Every row belongs to one group in each of 3 separate groupings. Each group adds its own fixed numbers to the row, and there is some noise. The rows also spread widely along 12 directions, which tell nothing about the answers.
Known rows, each followed by its group in each grouping:
[-10   4 -15  17 -17  27 -22 -15   4  10  -6  12  23  -7 -13 -16 -14 -27
 -23  11   4 -18] => losi M L
[-20  29  -9 -15 -14  -1 -20   5  32 -15  -1  16  -3   1 -31  10 -15  -6
 -10 -12   1  20] => Fom N S
[  3 -21  10   7 -16  14  -7   9  -7 -10 -18  -1   7   3 -14  -1   7 -32
  -9 -11  13  -2] => Gafon R L
[ 24   3 -11  11 -24  10 -10   7 -27  -4   4   2  10 -24  12   2   1 -14
  17  13  -5  14] => Gafon R S
[  6   2   3 -12 -11   1 -31   0 -20  -6  12   6  12   2  -6  10  11 -22
  20 -12  -8  33] => gufiv D K
[ 10  -7   1  26 -12  10   4  -2  16 -10 -22 -10   3 -37  10  -7   6 -10
 -20  20 -11 -23] => gufiv M K
[  9 -15  -6  28 -12  30   3 -11   7   4  -4  -9  25 -12   0 -11  24   6
  11   7 -14 -44] => Fom V K
[-22  -6  20   6  -3   3 -11 -32   0  -4  -9  -7   5  -1   5  -5  12   8
   3  -6   5   5] => pedi V K
[ 13 -12  -1  25 -26  12  26   7   5 -10 -29  27  -4  -1  -6  22  -1 -19
  -9  -7  11 -11] => losi N L
[  4   9  -8  14  -9   5  -8  -3  15 -23  -1 -12  11 -35   2  -2   9  -4
 -33   9  -2  -5] => pedi D S
[  5  -1  -2  16 -28   4   2  -4  28 -16 -21  30 -27 -16 -14  13 -16 -35
 -40   9  -8 -19] => Fom D L
[-15 -10   0  -3  -4  15 -11   0  14   1   1 -31  18 -21 -10 -21   6  11
  22   2  -4 -13] => Gafon R L
[ 31   0  -4  20 -24  19 -11  -4 -32  -1  -9  31  12   0  16  16   9 -39
 -13   1   1  14] => Fom N L
[ 18   8 -18   4   6  11 -14  34  11 -17 -28 -14  23   0  -8   4  21 -29
  14 -18   0  15] => gufiv V K
[-18  17 -15  12  -8  16 -19 -11  21   1 -11  15  14   1 -11 -15  -6 -15
 -44  -6  10  -9] => pedi R S
[-12  16  -9   1 -21  15 -20  -3  11  19 -17  48  -1  19  -8   4 -10 -20
 -23 -10   4  16] => gufiv N K
[ -6  17 -31  -5 -18  41 -49  15  22  15 -20  24   6   9 -30   0 -10 -46
  17   0 -25  -2] => Gafon D L
[  7   9  -9  11  -4   9  -5  10   4  -2 -11  11  19   7  -1   3   7 -12
  -7 -18  19  14] => Gafon M K
[-17 -17  13  -2 -17  11 -13   3   2  24 -13   6 -15   2  -1 -28   7 -14
   3   6   7   6] => pedi M S
[-10   0   5   4  10   4 -12 -20  -5  16 -11  -4  -6  -3   4 -29   0 -20
  29   7  -5  -8] => gufiv N S
[ -9  -1  -8   6 -15  12   4   1  17   0 -26 -17   1 -17 -19 -15 -14  -6
  25   9   4 -12] => Fom V L
[ -7   9  -2  -3   2   6 -15  19  28  -6 -12  -1   2  -4  -1  -4  10  -2
  -9 -16   0  12] => Gafon R K
[ 24  -1   6  22  13  -5   1   6   2 -13  11  -5   2 -23  40   8  34   2
   9  -1 -19   5] => losi M K
[ 11  21 -17   6 -22   6  -5   2   4 -13 -16   8   8 -22  -7  15 -14 -13
  16   8 -10  13] => gufiv N K
[  7   4  -9   3  -1   3  -8  18  18   4  -3  20   0  14  -3   5  11 -27
  10 -17  -3   4] => gufiv M L
[-15  37  -8 -18  23 -24 -28 -19   0 -17  28  -3  15   2  -4  -6  -9 -16
  12 -15  13  34] => pedi N L
[  1  -4   5   7   5   2   1   3  -4  14 -17  -3   7  -1  21 -17  12  -6
  -4 -13  21  20] => gufiv R L
[-19   6   1  -6 -10  10 -28  -7  14   8   4  27   3  17 -13  -8   6 -17
 -26 -12   4   4] => pedi N K
[  9  -6  -6   9 -17   8   6  18  16   3  20  11   4   0   1   7  23  16
  22  -7  -8 -11] => Gafon M S
[  4 -10 -12  10 -16  32 -17  13  -4  12  -3   5  24   3  -6  -6  15 -16
  13  -7  -8  -6] => losi R L
[ -1 -28  37  10  -4  -9   5 -23 -21 -12  -1  -8  -9 -16  17   3  18   1
   9  -4   0  10] => losi D K

New rows, each followed by its group in each grouping:
[ 18 -13  17   4  -4 -18  -9   6 -20 -12  18  -4 -12 -15   9 -18  14 -36
 -13   9   7   7] => Fom M S
[ -6   4  -6  10  -8  14  -3  14  42 -21 -21  18  -5   8 -25  15  15 -21
 -20 -18  -9 -21] => pedi N S
[ 13  -9   7   1   4  -4 -28  10  12 -23  22   3  -9  -9   2  -1  32 -40
  -9  -4 -35 -18] => pedi R K
[-25   6   8 -18 -23  -6 -18  -3   9 -27  -7  -8   5 -11 -37   5 -27 -15
 -11  -7  19  20] => Gafon R L
[ 11 -36   0  15 -13  20   4  37  19   3 -21  -7  -7 -12 -15 -28  17 -43
 -10   8  -2 -35] => losi M L
[-14 -11  27  -5   3 -19  -6 -32 -22 -13   9  -1  -8   9 -10  -1   4 -19
  21 -15  14  14] => pedi D S
[ -6   5   1  -6   0  -7 -11  15  21   3  -7   9 -21  -2  -1 -13  -2 -15
   9  -7  -4   8] => Gafon R K
[  1   5  -6   7 -15   6  -6   0  17  -4   0   7   2 -14   0   4   2   1
  -1   0 -17  -6] => gufiv R K
[  1 -15  17   7  -4   3 -11 -16  -8   3  13  -3   1 -11  23  -7  24   4
   5   3  -8   1] => Fom V L
[ -9   4  -2   0  -1  -6  -7   7  24   1 -11   4 -16  -6  -2 -17  -5 -27
  -4   1   4   2] => pedi M L
[  6 -14  12   7 -18 -14  16  23  16  -3 -26  18 -29  -3  -3  -5  -3 -29
 -20  -3  16   5] => gufiv M K
[ 16   6  -8  -1 -11  -2  -5  11 -13 -14   0   0  20  -1 -10  15   7 -11
  22 -18   7  28] => gufiv D K
[  4   3   2   2 -27   6 -22   9   8   0 -21  29 -23 -13   2   2 -10 -33
 -33   8  -3  19] => Gafon D K
[  0  -2 -14   5 -25  25 -13   1  -6  13   6  -6  18 -12  -6  -7   7  12
  50  11 -16  -7] => Gafon V S
[-11  -2   5  -8  -1  -9 -26  -8   6   8  21   2  -6  -4 -11 -24  -2 -24
  15   6 -10  -6] => gufiv M K
[ -7  15  -6  -2 -10  -4 -11  -6   1   3  -5  14   7   1  -7  -4 -11 -13
 -13  -9  16  25] => gufiv D K
[  8  13 -21  -5   1   4 -27  20 -13   1  -2  21  17  27 -12   2   1 -46
  14 -23  16  32] => losi V L
[ -2  15 -10   6   9  -2 -12   2  15 -12 -12   9 -10  -4 -15 -13 -12 -44
  -1   2  -2  -9] => losi N S
[  7  -3   0  11 -28   2   4  -7  -4 -16  -3   4  10 -15  -9  12  -6  -7
  -2   0  -2  -4] => gufiv R K
[  5   3  -5   8   3   9 -26   0   3 -26  -3  -1  17   0 -14  11  11 -34
   6 -16 -17  -2] => losi R K
[  5   5  -1   9  -3   2  -1  -9   1 -16  -2  -3   4 -10  -5  11   2  -6
  21  -6  -1   2] => Gafon D S
[-13   1  -3  -3 -10  -2 -18   2  23 -15   5  -6   3 -13 -26  -9  -1 -13
 -10   3  -4 -13] => gufiv V S
[-10  -2   1   8 -17  22 -20 -10   8  -3 -23   5   7  -2 -14   8   2 -20
   7  -1 -13  -3] => gufiv M S
[  4  -7   2  22  -3   9  15 -12  -5 -20 -28 -18  13  -8 -13  -1  -3 -14
  19  -7  17 -17] => Gafon R S
[ 11  12 -17  -2  -9 -10  -3  25  21 -16  10   1  -6 -14  -9  -2   3 -15
  12  -4 -12   3] => pedi R K
[  4   9  -7  12 -14  20 -21   2   9 -20 -16  -2  16 -14 -10   6   7 -19
 -22  -2 -10   0] => Fom R S
[-12  -4  18  -1  -4  10 -26 -17 -20 -17 -31 -10   5  -5 -10  10  -1 -28
  13  -8   4  32] => losi D S
[ 20 -13 -14  17   0  33 -20  35  17   4  -6  -3  37   4  -2  -9  46 -25
 -18 -14 -12 -18] => gufiv M K
[ 10   3  -5   7 -21 -13   4  19  21 -28   6   3 -10 -27  -8   2   0 -17
 -35   9   3  -4] => pedi M S
[-17   3  11   0  -6   6 -23 -22   5  -6  11  -2  11  -7  -3   3   5   9
  11  -3  -9   4] => Gafon M K
[  0   0  -3  12 -10  15 -20   3  20 -14  -8  13   4  -6  -3   8  14 -17
 -22  -3 -18  -9] => losi V K
[-20  -2   3  -9 -14  15 -13   9  23 -12 -15 -23   9 -17 -22  -2   4  16
  17  -7  -6   3] => Gafon R S
[  1  -5   8  -6 -22  -2 -17  -3  -4 -23   7   2   1 -16  -8  18   6 -17
  -2  -3  -6  19] => pedi D L
[  0  26   0   0  -7 -11 -13  -9  13 -42   5  -2   5 -18  -5  34  -1   1
  -2 -11  -7  26] => Fom M S
[  9  17 -19 -18 -32 -14 -26  17  -6 -19  26   6  -1 -24 -23   0 -21 -28
  13  12 -11  24] => pedi R K
[  1   3  -4  12 -21  24 -35 -17   8  -6  -8   8   3 -27   0  -2   5 -26
 -23  20 -31 -13] => pedi D K
[-10  10 -11   4 -21   6  -4  -9  14   8  10  12   7  -3 -11  -8  -7  13
   1   0   2  -5] => Fom V K
[ 17   6 -14   0 -14   1  -8  35  19 -27  -9   0  -4  -5 -30   4   4 -40
   2 -10  -7  -5] => Fom R S
[  8  -9   8  12 -11  15  -2  18  11  -1 -34  11 -17  -5   7   4  15 -20
 -14  -5   2   7] => Gafon D S
[ -1 -23  15  -8   0   4 -15  15  -2 -11   3 -29  11 -10 -18 -24  21 -20
  14  -2   2  -8] => Gafon N K
[-22  -9  15  -5  -7  21 -35 -19   3   8  -4   8   8  12   0   3  15  -3
   9 -12  -9   7] => Gafon V L
[ -8  17 -12   7 -26   1  -3  -9   5  -9  -4  22   5   4 -21  13 -18 -13
  -3  -5  15  10] => pedi M S
[-17 -11  10  -5 -13  10 -22  16  24   7 -22  -7 -22 -20   1 -23  12 -15
  -7  14 -13   5] => pedi M S
[-16  23 -13  -2 -17   9 -24  -4  23 -22   4  10  17   0 -31  18 -11  -5
 -13 -11   4   6] => Gafon M S
[ 29   7 -24  -1 -20   4 -10  32   2  -9  15  -6   7 -31  -7 -10   2 -20
  22  18 -18  -4] => Gafon N K
[  8   0  -7  -4 -13  -8   4  20   7 -37   9 -14  30   3 -34  23  12   0
  18 -27  11   8] => gufiv V K
[ 14   0   4   7 -11   9 -13   7 -12  -3 -23   9  -1   3   5   7   7 -34
  12  -6   1  24] => Fom M K
[  6   2  -2   9 -18  10 -12  -1  -2 -15 -19   1   5 -15  -9   4  -7 -28
  -1   4  -4   0] => Gafon R K
[  5  -5   4   0   1 -12   2   8   7  -5  15  -6  -3  -4  -2 -11   9 -13
  12  -7   7   1] => Fom M L
[-11 -28  23   7 -21  -4  12   6  15   6 -21  21 -37  -1  -3  -7  -4 -23
 -13   3   9  -7] => losi M L
[ -7   6   1   2  -2  -3  -8  -9  16  -8  11  -8   1 -18   2   0   8  14
  14  -1 -19  -5] => gufiv R S
[ -8  -3   1   9 -12   8  -6 -13  20 -12 -11   8   4  -7 -15   8  -3 -13
 -19  -6   0 -10] => gufiv D L
[ 16  -6  -8  15  -4  15  12  27   1   9 -23  10   9  14  -3  -5  18 -15
   5 -21  26   7] => Gafon D S
[  2   3  -5  12  -6  11  -8  -9  13 -15   3  11  22  10 -13  23  15  -5
   6 -23 -14 -13] => gufiv R K
[ -4 -11  16  12   5  -1 -10 -22  -3 -35  -1 -13  13 -11  -8  11   7 -26
  -6 -10  -4 -13] => losi R L
[ 11  -2   0  14  -8  15 -14   1 -10 -22 -12  -9  25 -18  -3   0  12 -25
 -17   0   1   3] => losi N K
[-17 -16  12  -7 -15  26 -20   9   3  10 -53  -1  -8   8 -21  -6  -3 -34
  16 -10  10  19] => Gafon D L
[  4   5 -16   5 -22  22   5  27  24  -3 -17   1  21  -3 -10  10  10  12
   0 -19   6  10] => Fom R L
[ -9  -9  13  -4 -30   7 -13   0  18 -18  -2  -2  -4 -22 -11  17  13  12
  -3   1 -20   7] => pedi D K
[ -1   0  -3 -11 -37  -9 -16  20  31 -17   8  20 -23 -25 -20  11 -14 -26
 -18  15 -21   0] => gufiv M L
[ 17  25 -28   3   1   2 -12  15  14 -13   4   5  13  -6 -14   6  -3 -22
  23  -8  -6   4] => Gafon D K
[  5   0  -8  24 -26  10   8  -4   7   8  -9  25  11  -2   6   2  -1  -3
 -30  -1  12  -4] => gufiv M K
[  3   4  -2  10  -1  13 -13  10  19 -16 -16   7   8  12 -20   8  14 -30
 -12 -19   3  -4] => Fom M S
[  7  18 -12  17  -4   1  -3 -14  -3 -13  -3  15  12  -5  13  19  -1   0
  10  -8  -2  15] => losi V K
[  4  -8  10   4  -7   7 -21  -6  -8 -12  -2  -8   7 -15  -3  -5  10 -20
  -3   1  -3   3] => Gafon D K
[ -1  -6  17  12  10   5 -19 -15  -4 -14   2   5  13   2   8   4  24 -17
 -28 -18   2   7] => losi D K
[  4  -3   2  11 -23  13   1   2   5 -10  -9   8  11 -10   3  14   9   3
 -21 -11   4  10] => Fom R L
[  5 -26   3  -3 -31  33 -31  39   2  13 -32  10  -6   1   2  -8  29 -37
 -10   2 -13  15] => pedi V L
[ -5   4  -3  12   9  26 -36 -15   8  -4 -15 -12  23  -9   5  -6  21 -15
   0   0 -19  -7] => gufiv V S
[  2 -14  17  -9 -23   3 -23   1 -29  -3  17   1   8   0   0   7  16  -4
  23  -3   2  29] => Gafon M S
[ 14  -3  -2  19 -13   4  10  -3 -16   0 -11   8   8  -4   8  -6  -2 -15
  -1  -2  16  -1] => Gafon R K
[ 15  -2  -3  21  19  -4   3  -8  -2  -3   5  -8  10  -1  20 -18  25 -16
  11  -6   4 -15] => pedi V K
[  4  -1  11  14  -5   2  -4 -16 -14  -2   2  -2  18  -4   9  -9   8  -7
 -14  -6  19  10] => Fom M K
[  9  25 -22  -5 -16  -5 -24  21   4  -3  10  25   4  -5  -8  -7  -8 -35
 -37  -2  13  31] => pedi D K
[  9   1  -2   5   3  24 -45  16  -5   9 -19   3   5   1  14 -22  29 -43
 -19   1  -9  17] => Fom V S
[-38  23  -3 -29   6   4 -44   4  21  -1  -6   0   2  15 -37 -15 -13 -24
  16 -16   3  28] => losi N S
[  6 -10   7   7 -25  10   0  16  -7  -5 -12   7   9  -2  -2   7  12  -5
 -13  -7  19  20] => Gafon M S
[  7 -15   7   1   1  -8   1  27  18  -9  10 -11   7  -3  -8 -15  27 -11
 -14 -12   8  -6] => gufiv M K
[ 24   3 -15   7   4  14 -13  36  28 -17  -9   6  -4  -3  -8   7  26 -36
  14  -7 -26 -19] => Gafon N S
[ -5  -4   4   2 -21  17 -23   6   5   8 -30  18 -14  -3   3  -3   0 -21
  -5   7  -6  13] => Gafon V K
[ 18 -15  17  25 -12 -10  20  -8 -20 -36  -9  -8  13 -21   6  11   4 -14
 -30  -6  23   3] => losi R K
[ -8 -13   5  -3 -15   4 -12  22  22   8  -1  11 -15  -8  -9 -19   6 -17
 -11   4  -6  -2] => losi M K
[  2   5  -8   0  -8   6 -16  18  29 -13   4  -4   3 -13 -17  -1   6 -12
  10  -1 -16 -10] => Gafon M K
[-10 -15   3   7   1   5   6   6  36  -4  15 -14  20  -1 -17 -10  22  12
   0 -16   2 -34] => gufiv M L
[  6   6  -6   5 -23   0  -3   9   7  -3   4  17  -1  -8   4   5   3  -6
  -7   0   2  13] => pedi M K
[-26 -15   6  -3 -20  12 -16   1  18  -8  -7 -12   0 -16 -32 -21  -4  -8
 -10  10  -2 -19] => losi V S
[  2  -8   1  11  14  14 -18   9  14  -5 -25 -14   7  -7  -7 -26  18 -42
 -29  -3   4 -14] => gufiv D S
[  5   1   1  17 -27  20  -5 -11   4 -10 -32  25  -3   2  -6  27   0 -17
   4  -5 -12   2] => Fom V K
[  5  -5   1  -1 -12   9 -24   9  -5  -7   5   0   7   1  -5   2  21 -23
  16  -5  -9  11] => pedi M S
[ 14   6 -21  10  -7  15 -21  13  11  -9  -4  -4  13 -19   5  -3  15 -26
  -6   7 -14  -6] => pedi V L
[ 11  -1   6  35   7  23  10 -29 -18 -20 -31 -17  38   4  12  26  28   6
  20 -24  13   2] => Fom V S
[  7   2  -1  13 -10  17 -10  -1   2 -26  -4 -17  27 -21   1  18  19   8
   2  -7 -11   0] => Gafon R S
[-14  13  11  12 -23  -8   8 -36   1 -22 -20  16  -3  -6  -6  22 -23   6
 -21  -5  20  17] => Fom V K
[ -1  30 -29 -11  11   5 -30  11  12   2   7  -2  27   7 -24 -17  -3 -29
  24 -12  -2   7] => gufiv N K
